Every row belongs to one group in each of 4 separate groupings. Each group adds its own fixed numbers to the row, and there is some noise. The rows also spread widely along 16 directions, which tell nothing about the answers.
In the rows, zero is written as 128.
Known rows, each followed by its group in each grouping:
[119 192 139  92 131 133 141 121 133 157 173 129 124 120 167  87 126 101
 170 160 124 170 170 107 110 135 159] -> Tizok taku k330 L
[160 116 160  70 126 115 205 147 153 175 130  61 110 115 146 154 131  84
 182 164 123 121 143 130 129 143 154] -> Mifi taku k661 H
[ 99  85  90  94  91 117  94 137 118 130 135 138 162 100  94  77 129 121
 112 130 169 124 162 176 102 113 167] -> medo med k596 X
[ 93  72 111 100 104 147 130 164  85 165  91  86 106 121  99 110 106 145
 117 142 136  79 145 169 119 127 171] -> medo kupir k886 V
[131 110 134  71 132  84 154 122 135 108 111 106 144 172 139 117 146 119
 153 104 161 101 178 183 142 120 114] -> Mifi kupir k596 L
[110  98 167 104 133 131 175 144 129 162 109 130 147 208 186 108 125 111
 134 120  85  91 157 171  93 157 153] -> Tizok med k330 X
[140  92 113  56 110 109 158 164 191 157  65  75 101  75 119 128 103 160
 160 181 145 105 156 153 103 134  79] -> medo kupir k886 H
[139 118 132  97  98 111 155 119 171 176 154 131 175 125 102 181 149  89
 153 127  87 165 134 173 153 136 144] -> medo med k661 V
[104 117 130  99 160 106  69 114 119  69 140 169 122 147 160 124 165 124
  87 125 105 130 150 103 107 138 140] -> Mifi med k886 X
[136 144 113 157 144 131 153 122  91 143 120  90 137 134 143 149 113 123
 166 208  93 135 103 111  93 138 163] -> medo kupir k886 X
[162  97 133 124 156 158 117 160 137 133  95 106 110 109  91 117 118 102
 141 148 119  81 166 108  89 142 112] -> medo kupir k661 V
[124 111 104  66  99 136  68 141 108 120 120 137  81  67 138 139 141  95
  82 119 155 136 148  83  89 105 186] -> Tizok taku k886 V
[145 213 130  52 167 113 149 123 120  88 106 155 105 122 131 189 115 129
 130 120 126 110 157 152 146 123 128] -> Mifi taku k596 V
[126 156  99  83 147 103 110 134  90 134 118  74  86  83  99 183 135 152
 164 177 110 143 135 105 186 111 129] -> medo taku k330 H
[133  63 103  98  82 119  88 184 140 154 144 129 166  62 118  82 158 130
 121 173 114 131 122 105 107 137 165] -> Mifi med k661 V
[111  86 142 113 113 135 156 106 173 111 136  98 117 104 135 158 125  89
  91 153 154 145 130 126  68 139 147] -> Tizok taku k661 V
[112  86 118 121 107 168 110 174  43 152 100 106 129 157  89 105 137 125
 127 134 125  84 126 164 167 121 183] -> medo taku k886 X
[152 141 131  75 186  97 163 165 118 130 151 136 152 121 134 146 137 115
 141 121 126 107 154  92 129 123 172] -> medo med k596 H
[145  48 133  95 116 111  97 164 120 136 155  95 121  87 142  75 177  84
 135 148 146 125 160  74 109 128 181] -> Mifi med k330 H
[ 64 106 164 116 108 160  96 124 156 122 128 138 140 178 154 130 160 103
  93 180  72 178 106 149 158 170 121] -> medo taku k330 L
[138 132 128 156 165 160 150 122 109  84 142 142 140 101  69 136 124 153
  89 112 154 110 133 123 110 125 137] -> Mifi taku k330 H
[160 136 121 152 126  86 146  91 121 118 133  98 148 146 172 109 158 125
 202 162  97 139 153 121 113 143 114] -> medo med k330 H
[ 96 158 134  67 133 132 130 131 106 122  94 127  53 111 182 183 125 175
 117 182  60 136 113 132 165 154 116] -> Tizok med k330 X
[149 137  98  85 152 106 130 134  71 122  97  85  82 112 151 199 117 125
 127 129 148 107 125  81 109  95 164] -> Tizok kupir k886 L
[132 113  86 112 111  22 111  86 146 164 131  90 175 135 126 148 150 143
 194 136  89 148 166 157 108 114 121] -> Mifi kupir k886 H
[106  87 132  80  86 167 126 143 138 179 129  70  76 106 134 107 135  98
 120 135 172 154 158 104 122 124 136] -> medo med k661 H
[132 111 138 125 151 129 121 129 143 118 127 131 100  92 107 131 137 140
 129 155  83 113 151 118 117 159 123] -> medo taku k886 H
[107 149 134  69 196 106 111 123 121  62  77 100  90 171 162 168 117 129
 104 144 152 102 153 109 109 118  91] -> Mifi kupir k330 L
[131  83 115 129  83 181  75 160 116 154 124 132 140 118  71 134 174 122
 105 130 110 170 113 118 186 124 123] -> medo taku k596 X
[165 138 115 138 138 119 114 118 146 130 102 116 146 135  96 179 145 121
 183 177  78 149 129 141 155 136  81] -> medo med k886 X
[128 114 124  33 117  91 111 159 145 117 106 127  82  95 159 142 163 180
 136 129 101 127 152 119 184 130  86] -> Tizok taku k330 L
[103 142 107 126 112 148  84 143  87 138  88 145 184 172 128 186 123 107
  98 173  92 146  70 151 128 121 170] -> Tizok med k886 X
[130 141 141 100 109 152 156 156 136 153 140 183 144 128 127  95 154 182
 150 130  63 133 137 173 192 164 113] -> medo med k886 X
[139 153 115  49 157  53 120 120 140 102 113 127 108 105 135 155 134 137
 178 143 108 102 190 161 141 125 120] -> Tizok med k886 V
[ 59 146 128  69 150  63 115  70 138 107 173 110  90 127 167 173 141 117
 125 169  86 174 155 133 128 143 151] -> medo taku k661 X
[163  85 103 132 152  90 123 174 110 126 131 127 203 115  84 137 152 150
 148 159  85  99 108 121 135 127 144] -> Mifi kupir k661 X

New rows, each followed by its group in each grouping:
[114  88 117 128 132 120  97 140 129 100  89 133  97 100 155 131 143 192
  98 174  65 109 111  97 106 163 100] -> medo kupir k886 H
[134 167 122  49 137 110 147 121 117  77 125 159 109 130 191 159 147 133
 110 118 137 130 128 116 139 122 133] -> medo med k661 X
[187 160 147 121 143 155 126 152 109 128 108 135 109 147 173  77 143  89
 191 152  97 100 181  94 109 157 123] -> medo med k596 V
[160 101 119  83 118  86 125 139  82 142 121  95 140 147 126 172 159  66
 156 103 130 103 147 134 133 101 204] -> Mifi taku k886 V
[191 199 118 143 131 140 144 126 118  90 133 134 151  88 143 120 138 107
 191 216 130 149 115 106 123 137 140] -> Tizok med k886 V
[ 74 135 129  57 144 103 121  96 185  97 130 134  58  74 142 167 122 168
 102 169 104 155 154 143 129 155  85] -> medo med k886 L
[ 98 154 114  92 123 129 117 116  73 112  79 104  81 181 217 115 118 139
 120 135 136 104 148 113  87 123 142] -> medo kupir k886 V
[132  58 128  79  90 130 149 192 114 163 126 113 141 115 117 115 169 158
 129 113 108 111 128 135 186 127 153] -> medo taku k330 V
[113  93 129  94 115 146 109 144 142 115 140 155 113  71  69 118 152 161
 109 142 110 126 142 173 185 147 109] -> Tizok med k661 X
[173  43 157 115 137 141 130 151 171 132 128  92 103  82  83 138 154  49
 148 161 129 111 164 112 107 149 145] -> medo med k886 V
[ 95 130  90 142 174 105 106 113 100 119 144 102 139 103  69 166 116 158
 133 188 103 142 124 127 128 120 145] -> medo kupir k886 X
[112 178 121  70  77 112 104 117 130 105 110 182 155 153 149  91 156 160
 147 126 106 133 148 217 181 142 104] -> Mifi taku k886 L
[139 136 126  94 147  70 125 111 113  92 130 148 165 146 138 139 154 115
 141 116 112 105 156 168 134 132 152] -> Mifi med k596 H
[134 134 127 127 157 110 115 131 122 113 157 105 119 123 175  76 151 127
 178 189 103 134 160  71 109 154 119] -> medo med k661 L
[178 175 104 118 156 114  91 129 112 118 124 147 139  98 114 149 139 110
 166 170  95 140 135  94 112 123 137] -> Mifi kupir k886 X
[153 114  91 107 140 110 103 178  68 107 127 128 156 109 160 145 160 144
 114 163 117 127  88  51 124 111 175] -> Mifi med k596 X
[166 158 149 166 167 145 164  95 145 107 128 126 115 157 151 130 132 120
 153 122 112 134 169  97  87 148  87] -> Tizok kupir k596 V
[123 171 150 133 159  94 115  70 132 102 147  92 127 179 167 144 163  75
 185 191 100 179 148 117 144 143 127] -> Tizok kupir k886 H
[127 178 129  77 124 104 154 114 128 128 152 169 101  89 203  96 131 156
 139 140  81 128 152 115 102 161 152] -> medo kupir k661 H
[124 128 133 161 112 134 127  67 173 104 125 156 154 156 132  99 130 122
 130 118 110 135 165 175  72 159  76] -> medo kupir k661 L
[ 97 190 113 101 109 148  96 148 109 129 101 144 130 129 170  72 126 185
 133 195 100 147 122 130 144 150 103] -> Mifi kupir k596 H
[ 92 133 125 112 106 170 113 135 144 119 108 145 185 157  91 192 128 121
  57 136 141 172  74 161 142 114 125] -> Mifi taku k330 L
[110  66 141 101 137 105 125 160 113 141 128 110 122 148 109  97 161 152
 162 147  70  89 165 166 174 155 138] -> medo taku k886 X
[129  74 117 154 148  93 146 119 103  53 167 113 212 157 113 125 177 127
 111 142 166 125 100 132 133 116 155] -> Mifi med k661 X
[ 66 113 150  43 137 133 131 160 109 121 125 110 115 187 193 117 146 114
  83 146 149 141 129 117 144 127 167] -> Mifi kupir k596 X
[123 134 137  65 133  99 165 120 135 145 145  90 129 108 141 160 120  69
 135 156 152 135 138 138  99 122 196] -> Mifi kupir k661 H
[131 126 129 120 181  71 157 129 150 128 171 127 197 109  79 160 139 136
 147 157  94 136 131 143 134 132 156] -> Mifi kupir k330 H
[121 113 101 107 104 111 100 162  90 125 154  84 158 133 157  42 179 147
 184 200 157 159 134  98 168 115 143] -> Mifi med k886 X
[124  87 136  88 175 126 159 202 127 124 142  65 114  98 123 137 153 178
 133 195 130 131 113  57 177 130 118] -> Mifi med k330 V
[108  45 140 110  83 146 104 131 167 135 133 146 150 119 103 158 173 100
  65 116 115 164 105 144 140 141 148] -> medo med k886 H
[149  41 113 125 103  91 166 135 152  81 115 108 170  98 151 123 150 152
  98 138 160 103  99 122  77 129 135] -> Tizok kupir k661 H
[161 153 150  82 143 118 167 125 113 105 128 108  87 116 194 111 138  85
 164 163 147 107 156 107  99 142 172] -> Mifi med k886 H
[ 76 161 156 117 145 198 119 139 150 108 146 130 124 106  94  72 104 113
  97 200 163 146 143 143 121 154 132] -> Tizok taku k661 H
[186 173 136 140 125 172 119 126 101 128  91 117  77 119 117  94 133 129
 185 135 107  94 175 123 133 148  80] -> Mifi taku k661 H
[110 199 159 106 148 153 159  86 140 149 149 133  76 141 180 143 107  90
 142 147 105 159 171 119  86 153 152] -> Tizok med k886 V
[112 135 112 100 149 150 108 175  76 161 131  98  78 110 102 117 139 204
 137 127 103 112 159  88 188 125 103] -> Mifi med k661 V
[104  79 157 113 178 135 159 129 168 144 120  98 126 140  69 136  92  81
 125 143 135  84 180 181  79 148 146] -> medo kupir k886 L
[128  80 128  85  73 128 162 153 162 199 151 101 116  51 125 129 140 137
 129 150 108 158 127 119 117 139 165] -> Mifi taku k330 H
[134  68 112 115  91 139 121 139 138 164 130  96 169 121  73 167 155  86
 123 137 142 171 108 142 153 104 149] -> medo kupir k330 X
[119  93 118  95  79  90 105 119 148  97 130 113 154 112 192  94 165 107
 118 172 145 157 121 110  80 130 155] -> Mifi taku k330 H
[115 163 134  59 137 133 176 178 147 169 147 165 180 136 138  88 108 134
 140 139 122 122 151 155 110 134 175] -> medo taku k886 X
[ 84 113 125  61 125 125 178 167 174 173 118  82 131 120  98 112 103 172
 154 177 141 134 161 182 154 135  97] -> medo taku k596 X
[166 159 114 119 153 155 149 132 136 130 133 136 116  82  87 153 121 135
 142 143 135 145 139 103 121 121 117] -> medo kupir k886 X
[106  93 129  78  97 123 134 133  97 116 100 108  88 134 152  90 150 174
 122 102 148  92 166 168 156 131 116] -> Mifi med k330 H
[137 175 121  55 198  56 125 117 125 105 137 119 123 141 140 180 131  99
 166 137 126 125 181 111 120 105 151] -> Tizok taku k886 X
[128  98 134 131 100 122 131 104  55 143 134 106  92 152 158 125 161 116
 133  83 101  98 151 133 135 133 181] -> Tizok taku k661 H
[128 120 120 118  88 113 124 135 148 121 130 118 188 143 127  94 170 130
 174 194 113 164 115 169 178 141 117] -> medo kupir k886 V
[201  88 116 107  87 117 133 151  98 131 115 162 148  91 150 113 166 115
 125  76 118  91 131 111  98 122 177] -> Mifi kupir k330 H
[ 84 139  78  93 140 136  87 167  92 171  93 118 164 130 100 195  88 135
  83 175 115 142  84 114  96  98 179] -> medo kupir k886 X
[101 103 124  97 141 127 109 137 117 158 131  48  87 147 143  89 134 105
 165 173 165 148 180  90 115 113 136] -> Tizok kupir k886 X
[131 146 122  73 166  93 185 166 170 131 111  93 153 121 130 116  97 171
 178 188 136 102 158 144 110 131  88] -> Tizok taku k661 X
[141  85 146 155 150 112 123 140 143 123 155 139 214 143  78 116 164  99
 142 151  91 123 132 156 137 149 150] -> Mifi med k330 H
[ 84 150 109 118 130 145 154 140 116 170 154 145 153 113  99 133 101 186
  98 124 115 135 131 151 112 128 163] -> Mifi med k886 V
[140  87 159 148 127 154 137 133 167 135 148  61 102 125 136  97 168  99
 175 221 114 180 141  80 137 162  93] -> Mifi taku k596 X
[104 128 139 110 169 111 120 150 130 149 163 121 179 120 106 146 130  85
 123 201  97 150 109 115 113 140 207] -> Mifi kupir k886 H
[122 116 107 143 158 110 136 127 111 105 111 102 123 150 130 118 132 196
 150 146 106 106 151 117 117 132  89] -> medo taku k886 X
[ 95 102 138  71 130 121 147 140 156 106 175 131 138  75 107  80 134 113
 105 161 178 134 154 154 113 135 187] -> Mifi kupir k886 V
[111 113 153 125  72 164 151 124 139 132 122 137 162 155 113 146 157 123
 110 140 100 156  98 200 180 149 133] -> Mifi taku k330 V
[167 152  85 127  64 163  89 149  97  84 112 159 168 105 150  91 174 163
 101 124 184 166  84  74 134  97 119] -> Mifi taku k886 H
[134 123 125  97 129 100 174  87 148 132 155  64  90  96 120 121 129 113
 173 141 179 147 188 147 118 121 120] -> Mifi kupir k596 L
[117 130 124  68 143 124 103 156 143 122 166 143 147 110 144 116 145  91
  89 123 168 155 151  64  80 106 188] -> Mifi taku k886 V
[170  59 119 126 129 114 117 164 116  95  99 132 139  59 107 140 134 116
 116 174  98  66 116 127  77 148 170] -> Mifi med k330 V
[100 142 161  76 156 120 142 116 182  84 156 127 138 167 164 118 153  97
 118 140 170 169 159 117 127 132 115] -> Tizok taku k886 L
[113 143 120  87 100 150 112 169 126 206  81 152  90 132 168 133 118 199
 124 116  34 120 152 120 128 156  92] -> Tizok med k596 V
[102 126  94 132  82 127 105 122 116 127 122 119 151 106 119 116 148 177
 137 185 115 164 102 154 164 134 114] -> medo med k886 H
[132 132 106  49 101 127 116 175 139 146  68 110 100 104 126 171 135 187
 134 164 104 134 114 135 178 122  79] -> Mifi taku k886 X
[ 98  86 108 139 116 117  53 128 132 129 140 130 156 146 104 111 173 143
 122 137  89 158 141 113 144 135 107] -> medo taku k886 L
[141 121 153 128 126 133 152 112 171 145 131  88 144 173 119 140 156  94
 181 149 113 166 154 143 159 141  82] -> medo taku k330 L
[ 95 115 155 110 167  91 149 131 128 121 107  71 141 217 200 136 132 112
 164 193  82 115 135 123 110 155 125] -> medo taku k330 L
[177 119 139 175 121 141 187 123  98  95 142 133 175 151 161  94 156 123
 154 144 130 106 107 132 108 149 158] -> Mifi med k886 L
[144 150 144 146 157 111 129  91 135 121 192 168 161 141 158 150 162  75
 140 141  58 168 133  92  98 156 171] -> medo med k661 X
[191 195 117 108 153 136 140 133 117 129  93 137 122 164 117 161 141 147
 178  74 112 117 180 116 165 113  61] -> medo taku k596 V
[118 114 107  47 103 103 122 177 116 145  84 129  93  84 150  99 127 194
 155 167  76  85 154 159 148 145 117] -> medo taku k330 X
[115 123 123  77 113 195 125 172 108 152 120 105  66  97 143 126 129 136
  91 135 160 155 129  61 128 113 139] -> medo taku k330 X
[128 118 107 159 130  98 118  81 111 167 139  91 101 104  87 167 133 142
 167 131  63 138 170 135 120 141 124] -> medo taku k596 H
[104 173 131 101 143 192 133 192 108 156  80 157 149 157 107  91  92 179
 118 162 102 100 132 170 146 148 107] -> Mifi kupir k596 X
[ 90  95 162  64 177 116 175 132 120 128 129  89 110 181 131 202 129  95
 101 111 140 117 146 150 152 117 164] -> Tizok med k330 X
[114 127 141 101 128 113 135 133 150 148 172 135 122 112 142 111 162 152
 152 166  68 166 143 117 151 157 134] -> Mifi taku k886 X
[183 105 134 150 127 186 155 172 136 151  75 115 137 146 149 112 115 111
 133 149 130 108 125  85  59 139 108] -> Tizok kupir k596 X
[168  42 127 130 139 138 108 198 116 127  93 129 162 114  80 147 155 126
 121 147  76  67 105 121 148 149 126] -> medo med k661 L
[122 189 171 115 185 156 165 130 147 100 159 165 125 172 175 113 148 138
 135 156  78 156 146  95 146 170 106] -> medo taku k596 X
[ 75 138 107  95 136  80  79  84 149  89  91 110 115 146 159 149 126 145
 119 182 111 148 142 147 102 137  92] -> medo kupir k886 H
[141  63  96 150 121 106 106 124 106 145 108  84 146 165 134 187 159 130
 121 112 117 143 116  81 101 101 127] -> Tizok med k886 X
[130 179 104 107 102 119 169 137  99 168 130 114 124 111 195 116 118 176
 170 170  98 146 130 110 114 136 147] -> Tizok med k596 V
[149 140 141 105 156 151 156 154 123 104  75 108 167 207 139 157 123  93
 133 143 167 111 127 144 131 116 108] -> Tizok med k596 X
[ 83  81 137  79 132 127 138 164  92 106 111 105  96 101 157  89 120 144
  91 179 139  73 134 147 107 154 186] -> Mifi med k596 H
[143  56 135 135 120  97 150  96  95 107 141  97 114 145 127 148 178 112
 138  85 116 109 154 143 146 127 155] -> medo kupir k330 V
[147  79 139  78 143 105  93 139 125 165 101  93  71 142 116 156 158 106
 164 106  79 108 197 123 149 129 101] -> Mifi med k330 X
[110 121 130 114  88 172 115 135 121 173 139 133 122 124  84 129 151 133
 119 110 111 166 144 158 191 131 129] -> Tizok kupir k596 V
[138 101 123 139 113  74 127  92 165 135 117  84 163 168 159 152 164 116
 172 160 100 169 132 127 116 132  98] -> Tizok kupir k886 H
[ 62 122  96  75  98 107  95 102  75 129 153 127  93 110 125 119 140 165
 106 106 138 136 160 171 164 112 160] -> Tizok med k661 X
